The rows are grouped in 3 different ways at once. Each group adds its own fixed numbers to the row, and there is some noise. The rows also spread widely along 9 directions, which tell nothing about the answers.
(in the rows, 128 means zero)
Some rows, each with its group in each grouping after it:
[211  70 186 143 194 142 145 172 105 142 127 130 142 110 161 134 150 136
 142 128 161 107]	deru (2) k965
[127  98 153 189 183 131 117 193  89 152  95 119 143 142  81 143 166 154
 147 146 117  98]	Sok (3) k752
[166 115 135  70 144 122 155 200 119  89 158 184 109 173  86 103 112 200
  67 138  86  86]	Kepud (0) k944
[121 108 146 165 157 114 108 120 115 164 117 143 158 164 146 142 179  85
 159 149 141  92]	tun (1) k434
[179 121  91  93 149 142 126 110 132  91 143 120 148 166 123 112 102 159
 141 108 134  98]	Zufa (0) k965
[103 148  99 107 147 141 107 189 125  96 144 133 109  95  58 137 125 153
  72 115  88 109]	Sok (3) k957
[202 150 131 112 100 175 220 106 137  19 181  98 133 147 152 180 138 143
 164  74 153 105]	deru (4) k944
[ 92 114 163 130 181 117  96 230  90 202 122 171 142 124  73  94 191 127
  85 153  71  81]	Kepud (2) k434
[149 111 146 128 119 139 129 184 105 168 102 174 116 173  96 116 147 158
 111 165  93 109]	tun (4) k752
[108 142 166 158 104 164 148 159 117 145 136 145  63 104  77 197 151  70
 124 150  92 138]	Zufa (1) k957
[121 156 128  61 118 119 108 172 139 149 167 155 116 101 112 110 157 103
  81 131 105 101]	deru (2) k944
[175 118 146  63 132 116 145 122 151 131 167 158 152 132 163 153 156  74
 121 106 164 103]	Sok (2) k965
[195  92 139  84 156 127 147 157 130 114 151 146 115 147 142 110 108 146
 105 121 132  94]	Kepud (2) k944
[155 141 117  91  80 157 128 115 155 109 142 118  91 101 133 147 106  83
 125 110 139 123]	deru (2) k434
[133 129 158 125 103 146 119 189 108 172 110 194 108 163  80 144 145 116
 113 160  93 115]	Sok (0) k434
[124 198 120  65  64 141 140 173 126 161 138 101 125 140  65 174 151  97
 132 109  84  93]	Kepud (3) k957
[172  93  82 121 127 143 121  56 157  49 129 126 116 180 156 106  85 150
 136 116 159  94]	tun (2) k434
[120 156 114 137 131 158 114 119 133 108 142  91 117  77 102 142 129  97
 132 101 130 118]	deru (2) k957
[117 152 146 120 127 152 184 118 148  45 190 152 116  95 116 197 153  84
 104  97 132 130]	Sok (1) k752
[177  87 172 130 182 141 143 190 100 141 133 209 146 196 133 115 145 168
 103 163 116 100]	Sok (1) k944
[138 149 125 141 143 110 122 116 119 144 119  71 169 119 114 159 169  92
 188  98 153  89]	tun (0) k965
[121 121 127 146 166 141 116 126 124 111 142 133 150 110 126 132 154  95
 130 102 142 104]	Sok (2) k434
[122 132 119 146 134 162 127 151 120  95 149 148  85 126  95 141 145 127
 121 135  93 122]	Zufa (3) k944
[108 153 132  92 131 158 117 202 112 144 130 166 106 134  50  97 146 154
  80 128  49 104]	Kepud (2) k965
[128 181 112 180 127 198 105 121  95 181  80  56 150 116  72 130 124  89
 196  89 107 120]	Kepud (2) k957
[185 118 117 122 108 173 139 131 119 132 102 123 127 180 119 137 106 137
 160 111 129 121]	Sok (4) k965
[138 114 113  84 104 115  90 163 141 180 117 162 107 155 106 134 119 108
 101 158 117 115]	Sok (3) k752
[137 132 172 174 129 163 170 192  93 122 127  86 116  79  94 187 173 112
 157 105 120 114]	deru (4) k434

New rows. What belongs after each?
[121 146 113 117 119 144 155 152 135  70 142  95 107 117  64 166 108 145
 110 100 110 106]	Sok (1) k752
[182  81 137 108 122 115 128 147 139 133 109 117  78 119 118 134  92 135
 114 145 143 106]	tun (2) k752
[139 161 174 141 156 139 191 179  98  81 161 116 182 124  88 168 198 163
 144 106 119  82]	deru (0) k752
[153 139 127 123 124 167 132 155 118 117 122 137 110 138  91 121 114 138
 126 117 108 114]	Sok (2) k944
[130  99 153 181 212 133 107 196  95 148 112 104 134  66  99 153 163 114
 140 112 131 119]	Sok (3) k965
[164 114 149 151 151 144 144 160 104 129 113 126 129 166  89 144 126 154
 141 132 114  94]	Kepud (0) k957
[ 96 162  89 188 103 146 156  70 140  39 117  29 110 144  57 183 121 122
 192  80 125  97]	Kepud (0) k752
[152 134 119 146 132 143 107 147 111 160  84  84 133 137  80 143 110 120
 173 111 129 112]	Sok (0) k965
[123 118 103 138 153 112 105 107 133 104 127  92 138 123 122 121 141 117
 144 108 147  79]	tun (2) k434
[136 112 160 130 162 120 174 180 119  58 171 147 147 152 106 158 192 189
 106 137 117  73]	deru (3) k752
[163 134 128  95 173 156 136 171 110 125 140 126 154 119 104 101 131 152
 116  93 104  99]	Kepud (2) k965
[153 102 106  94 194 119 105 151 139 103 150 117 137  75 124 107 111 130
  93  89 145 105]	Sok (2) k965
[147 120 161 178 141 211 132 149 102 104 121 191 108 136 114 114 140 148
 122 145  97 135]	deru (2) k434
[148 101 110  93 127 111 148 146 129 100 153 132 131 190 119 131 150 156
 119 125 123  70]	Zufa (4) k434
[174 121 136 151 161 186 156  85 132  63 158 158 138 119 159 150 123 107
 134  98 158 134]	Sok (2) k957
[ 79 147 121 148  99 112  99 109 138 140 128 122 115 182 100 134 187  91
 148 152 113  81]	deru (2) k944
[122 155  89  98 120 188 101 127 137 103 144 186 119 130 110 106  90 116
  85 116  97 139]	Sok (1) k434
[149 106 141 143 170 148 108 188 103 151 108 150 133 138 101 128 146 144
 126 136 109 113]	Sok (3) k965
[123 149 142 117 129 139  86 165 110 218 105 146 133 120 107 127 155  78
 134 147 103 121]	tun (1) k965
[208 116 139 156 152 197 171  99 124  71 133 113 134 120 144 160  95 126
 160  84 168 130]	Sok (2) k957
[167 167 126  92 106 175 144 123 124 139 139 169 155 149 118 130 120 108
 134 112 109 129]	Kepud (0) k752
[174 129 124 113 144 152 143 139 126  90 145 106 134 144 132 130 112 149
 136 113 135 102]	deru (1) k944
[151 153 125  42 131 148 141 201 125 128 168 148 117 105  87 128 124 144
  76 114  80 111]	Zufa (1) k965
[167 140 132  76  94 149 158 177 124 115 141 155 102 140  96 145 124 156
  91 129 102 111]	tun (4) k957
[214 114 116  95 147 138 108 152 114 169 100  81 150 113 144 126 102 127
 166 108 153 110]	tun (3) k965
[101 134 111 100 137  89 153 174 137  39 171  92 112 101  75 166 164 159
  92 100 113  62]	tun (3) k434
[191 112 153 104 200 175 131 209  86 156 142 177 153 109 113  86 127 177
  86 132 100 113]	Zufa (2) k957
[149 129 113  72 111 119 124 126 144 143 135 153 154 191 120 116 137 129
 118 132 131  86]	Sok (2) k752
[135 128 159 131 136 110 165 174 119 121 152  80 132 100 107 191 182 106
 138 108 143  84]	deru (4) k957
[114 102 107 133 118 121  68 141 138 177 101 137  60  92 113 126 119  71
 113 149 117 142]	tun (4) k965
[124 124 131 152 136 149 100 143 114 150 110 148 117 135 112 130 132 108
 129 148 109 116]	tun (1) k434
[ 98 159 129 147 144 161 136 176 102 124 144 135 143 133  66 142 188 144
 130 130  78 102]	Zufa (3) k752
[197  86 123  91 140 101 171 114 148 113 150  78 141 134 168 165 118  99
 152  92 180  93]	Kepud (4) k752
[151  91 157 130 166 110 129 196 111 110 122 159 100 131  85 128 139 181
  94 150 106  95]	tun (0) k965
[154  88 153 121 183 124 105 177 122 149 131 150  94  65 129 134 117 104
  91 141 126 133]	tun (1) k965
[129 154  82  82  88 141 116 127 151  97 143 105 105 108 103 161 104  92
 118  95 129 115]	Sok (3) k434
[181  54 124  89 160  74 127 153 150 110 123  80 101 134 121 140  98 145
 116 116 169  70]	Sok (2) k965
[120 124 109 104 127 113 119 143 140 129 135  84 106 108 102 150 110  85
 122 105 125  96]	Kepud (1) k434
[146  90 145 156 182 123 140 165 101 138 119 112 152 174  95 118 166 173
 144 144 121  68]	Zufa (2) k752
[ 89  97 162 212 148 143 107 168  94 159 106 162 112 152 102 137 197 113
 140 168 102 109]	deru (4) k434
[153 112 134 138 205 142 113 206  80 183 111 136 192 127 103  93 150 164
 120 119 116 105]	Sok (4) k752
[192 116 153 113 150 148 143 213  84 159 110 140 144 184  72 121 122 208
 126 149  96  83]	Zufa (0) k957
[140  82 107  80 133  33 114 171 141 162 130  84 131 191 110 136 148 131
 121 136 153  44]	Sok (4) k944
[149 113 127 116 100 116 124 167 119 160  99 117  94 170  88 142 125 146
 124 153 113  89]	tun (4) k957
[126 116 125  93 158 107 154 184 126  90 169 144 134 129  93 145 150 159
  72 111 119  83]	Sok (4) k957
[171 186 140  82  73 148 195 137 126 109 166 107 141 127 128 185 170  92
 157  83 132 103]	tun (4) k944
[142 152  87  75 116 136 106 173 120 149 136  90 141 123  89 125 126 131
 129 108 105  88]	Zufa (3) k434
[187  73 136 138 147 113 107 119 134 155 114 108 115 171 168 134 109 106
 161 155 168 100]	deru (1) k944
[160 125 162 126 145 157 165 165 105 114 160 167 167 144 148 143 190 130
 129 122 129 101]	deru (4) k434
[110 112 103 104 138  97 110 155 146 112 134  98  90 117  78 154  98 125
  88 125 126  93]	Sok (1) k957
[137 131 123 112  92 105 130 152 132 113 114  99  95 145  79 158 121 138
 132 130 121  81]	tun (0) k434
[113 137 123 161 185 158  94 130 111 145 127 141 162 109 113 116 151 101
 129 114 127 118]	Sok (2) k957
[ 88 181 109 143 136 132 134 116 118 116 136  83 183 167  79 165 172 111
 163  96 121  75]	Sok (1) k957
[119 116 124 136 121 134 106 149 126 147 109 129 105 150  94 145 115 101
 126 140 118 108]	Sok (1) k434
[160 170 110  98 114 169 102 136 113 188 123 127 148 131 103 127 114  97
 149 121 113 125]	Zufa (0) k957
[ 98 175 114 116 124 122 138  75 152  73 180 154 155 114 130 159 181  77
 127 106 137 111]	tun (0) k752
[149 171  84  95 118 196 150 110 137  32 178 141 120  97 105 131  93 138
 109  77 107 133]	Zufa (0) k434
[168  81 192 156 213 104 152 192  90 145 133 141 163 140 131 150 175 153
 125 151 142  76]	tun (1) k957
[154  88 105 140 154 119  83 122 125 156 102 122 116 167 117 111 112 125
 151 145 133 105]	Zufa (0) k965
[129 126 124 113 166 127 138 150 128  97 150 124 152 116  99 126 145 141
 106 105 129  92]	Sok (2) k752
[188 108 127  90 184 123 125 183 115 123 134 117 152 104 110 124 104 156
 110  99 142 101]	Sok (0) k965
[145 122 128  71 150 102  95 192 117 203 126 125 161 123 113 123 128 101
 107 127 131  88]	Sok (1) k434
[131 129 110 122 115 107 167 126 139  39 144  37 134 163  86 156 149 174
 155  92 140  40]	deru (2) k434
[105 146 133 152 137 139 157 136 130  79 148  91 113 106  83 195 141 100
 131 100 129 105]	Sok (1) k957
[124 123  91 101 152  98 101 106 152 105 159 104 136 136 146 121 129 105
 121 121 148  89]	deru (1) k944
[142 184  94 122 116 170 148  90 129  84 135  76 163 123 111 149 119 121
 167  80 129 112]	tun (1) k752
[146  41 136 156 211  97 121 145 132  99 139 116  97 101 146 141 106 114
 105 129 154 100]	Kepud (1) k434
[194  67 165 169 185 137 143 175  86 151 101 134 155 151 148 127 152 154
 155 136 150  95]	tun (4) k434
[146 128 126 150 149 142 121 133 126 101 125 116  96  74 103 155 104 113
 122 118 137 127]	tun (0) k957
[184 110 164 167  97 180 177 123 130  85 111  94  75 118 112 181 109 125
 167 123 143 128]	deru (2) k752
[147  67 156 176 160  95 133 134 118 126 111 136 137 195 125 158 157 125
 158 150 159  74]	Sok (0) k434
[181 129 128  89 136 116 168 116 139  97 160  75 181 147 152 163 138 129
 157  96 171  76]	deru (1) k752
[ 32 115 107 185 135  76  88 162 133 122 103  73  81 126  27 171 172 114
 127 146 101  78]	Sok (3) k752
[103 170 129 117 148 122  99 166 104 185 127 146 187 150  79 130 177 110
 125 127 107  90]	Sok (0) k957
[135  71 150 164 128 147 108 161 121 141 104 191  53 163 110 139 123 115
 107 178  97 127]	Kepud (3) k434
[130 108 134 166 149 119 107 150 122 141 113  67  95  99 109 154 125  94
 153 132 140 106]	deru (1) k944
[110 106  76 103 143 107  77 135 149 137 141 134  82 114 116  97 104  94
  85 126 112 118]	Kepud (4) k944
[156 100 144 149 183 152 122 154 101 149 116 152 147 164 114 100 135 154
 123 137 113  94]	Kepud (2) k957
[ 98 129 121 102 113 141 135 171 132 104 157 176  75 147  74 134 161 140
  79 140  70 111]	Zufa (4) k965
[ 91 142 129 157 147 142  67 143 113 170 114 166 133 131  98 110 170 100
 131 153  98 124]	deru (0) k965
[ 95 145  86 165 139 140  96 107 128  95 115 102 120 136  69 141 111 125
 136 111 120 108]	Sok (0) k957
[127 100 106  94 208  97 100 144 132 120 165 132 167 103 140  89 144 118
  90 100 139  79]	Kepud (2) k434
[119 110 147 163 191 131 137 128 110 131 150 144 168 156 133 140 186 112
 146 138 130  96]	Zufa (1) k752
[137 150  82 117 122 153 106 116 125 160 133  68 138  81 129 141 124  55
 165  80 143 123]	Zufa (4) k434
[132 130 129 134 143 134 130 127 117 133 141 162 149 157 136 135 174 115
 126 134 128 104]	tun (4) k957
[135 165 151 167 160 172 128 140 102 129 141 130 161  84 114 155 163  99
 149 110 129 128]	deru (0) k957
[231 140 132 111 124 164 150 154 111 128 109  73 116  82 120 149  68 132
 166  93 148 127]	tun (0) k944
[131 149  80 122 134 111  86 146 117 175 108  25 157 120 104 115 133 111
 175  99 138  81]	deru (4) k944
[163 127 130 137 112 189 129 139 113 135 102 162 121 182 112 132  98 131
 140 135 112 126]	Sok (1) k434
[124 105 128 130 202 116 113 198 113 128 143 119 132  75  94 124 144 140
  91 118 110 101]	Kepud (3) k752
[114  90 133 129 148  88  82 170 128 209  98 107  98 115  91 120 132  88
 117 152 119  96]	Kepud (2) k752
[171 166 104  75 128 153 121 153 117 149 136 113 183 145 113 137 125 132
 136  97 130  98]	Sok (3) k957
[149  98 166 178 143 120 135 147 102 158  97 136 128 212 120 144 166 135
 169 171 124  81]	tun (1) k944
[ 85 145 168 168 140 144 134 165 115 109 152 182 112 101  82 156 190 113
 104 151  93 124]	deru (0) k752
[203 175  86 144  98 239 117 110 106 125  72  82 135 134  89 125  44 137
 198  78 119 158]	Sok (0) k965
